The rows of a group lie close to one hidden flat surface of 6 dimensions, which passes through zero. Surfaces can cross.
In the rows, zero is written as 128.
Known rows, each followed by its group:
[141 163 109  90 113 114 104 163 143 105 118  64 138] : (0)
[110  93 170 130 106 110 109 111 178 163 198 133 136] : (0)
[110 125  83  87  55 149 165 113 179 149  97 125 128] : (1)
[140 168 104 126 150 114  95 132 103  80  50 110  99] : (3)
[161 125 123  93 111  98 112 163 148  95 135 110 144] : (0)
[142 150 139 112 100 110  85 153 173 111 152  94 150] : (0)
[102 105  63 131 113 164 200 120 132 141  84 114 103] : (0)
[136  50 146  94 136  90 166 114 137 126 153 184 126] : (0)
[ 96 136 151 108 184 104 105  74 104 135  98 126 102] : (3)
[127 142 106 151 128 172 171 120 111 129 106 158 146] : (3)
[176 112 176 179 120 102  63 169  96 118 189 173 131] : (0)
[138 163 125 125  73 140  94 127 164 123 120 140 150] : (1)
[165 130  72 153  73 164 155 205 125 116 128 104 134] : (3)
[108 157 161  95 117 115  79  99 147 152 150 113 146] : (1)
[ 85 134 166  88 137 122  94  98 109 192 179  92 130] : (2)
[ 94 126 168 165 137 149 203  91 157 178 147 143 136] : (2)
[ 89 121 142 105 149 120 138 124 112 185 159  55 103] : (2)
[ 96 168 163 139 156 146 135  82 111 156 121 140 139] : (2)
[154 113 126 116 184 102 131 136 100  73 106 155 136] : (1)
[177 110  97 139 113 123 130 140 154  50  84 198 142] : (2)
[ 91 110 108  68 127 137 164 104 103 176 126 104 117] : (2)
[100 115 180 202 147 145 146  90 138 173 167 172 124] : (1)
[149 137 121 140 101 138 116 163 134 122 142 113 137] : (3)
[111  98 134  96 119 109 126 138 138 162 177  78 116] : (3)
[ 96  76 145  97 117 111 162  92 184 158 168 140 130] : (0)
[131  73  76 126 122 138 205 148 130 116 107 137 104] : (1)
[115 164 152 134 140 140 127  70 141 124  97 183 157] : (1)
[122 138 165  92 135  90  93 112 162 125 145 107 138] : (3)
[ 79 106 120  75 159 123 182  96 111 171 120  84 106] : (2)
[138 128 107 151  86 152 153 130 161 117 105 168 136] : (1)
[132 216 110 166 131 181 108 139  65 124  76 117 135] : (2)
[125  67 102  89 136  71 122 127 134 110  98 110  60] : (3)

New rows. What belongs after each?
[104 133 132  81 114 140 103 103  98 173 147 119 136] : (2)
[118  88  61  96 153 123 217 143 124 109  65  78  83] : (2)
[137 176 113 177 110 163 116 138 137 110 100 136 139] : (0)
[174 108 118  89 110  97 127 173 145  84 128 129 139] : (0)
[125 108 110  98  98 150 194 143 157 149 159 112 162] : (3)
[141  68 144  91 164  58  98 110 176  68 138 158 129] : (2)
[ 83 170 130 115 186 158 151  81  71 161  99 102 125] : (3)
[135 194 122 154 101 175  92 142  76 148 119 122 143] : (2)
[152 102  90 138  65 158 181 151 144 126 119 165 138] : (2)
[100 185 142 100 147 147  78  89  71 160 122 115 137] : (2)
[120 165 125 207  89 185 143 121 138 154 107 154 126] : (1)
[106 174 151  79 152 136  60  68  77 141 113 153 153] : (2)
[154 108 128 124 151 108 132 141 125  85 126 159 138] : (1)
[132 114 137 185 106 141 101 153 113 155 172 128 109] : (0)
[128 110 162 103 136  98 102 128 130 145 170 112 127] : (0)
[110 147 103 133 105 176 188 127 103 170 109 113 124] : (2)
[129  87  85 123  39 141 164 158 178 154 141 111 110] : (1)
[ 98 209 153 140 175 152 103  79 102 131  88 123 147] : (0)
[126  59 150 135 119 104 135 112 154 145 172 178 113] : (3)
[140 157 180 129 132 107  23 108 126 119 164 165 157] : (2)
[147 131 110 155 104 133 119 192 120 132 150  71 108] : (2)
[185  91 133 154 129  93  83 211 121  86 184 116 123] : (1)
[108 171 144 159 133 158 135 132 102 169 136  92 123] : (2)
[110 123 125 108 190 108 151  94 127  99  81 128 115] : (2)
[123 156 126  55 139 100 108 141 136 118 122  53 140] : (0)
[121 122 158  97 125  98  56 129 122 149 187 104 128] : (2)
[169 160 146 183 156 130  97 147 107  73 112 176 146] : (1)
[134 172 206 167 141  97  18 114 134 127 171 140 142] : (3)
[ 85 124 138 164 120 147 122 105 136 186 164 107 112] : (0)
[ 88 135 124 154 116 169 186  76 138 167 100 157 122] : (1)
[121 115 121 145 149 139 136 135  63 153 128 119  96] : (0)
[110 129 111 101 164 113 126 143  96 136 118  53  93] : (2)
[148 113 153 101 154  70  41 124 142  80 152 145 134] : (2)
[143  86 151 150 106 106  85 172 115 160 207 105 107] : (0)
[142 155 122 203  83 163 121 126 183 104 119 183 157] : (0)
[153 126 139 134 143 120 123 125 131  90 122 173 146] : (1)
[128  87 161 124 133  96 134 105 178 116 156 169 140] : (2)
[126 126  71  73  68 137 146 146 152 137  97  83 118] : (1)
[143 151 114 177 148 137 105 123  87  97  70 171 105] : (3)
[121 121 128 178 131 151 132 119 100 147 133 159 113] : (0)
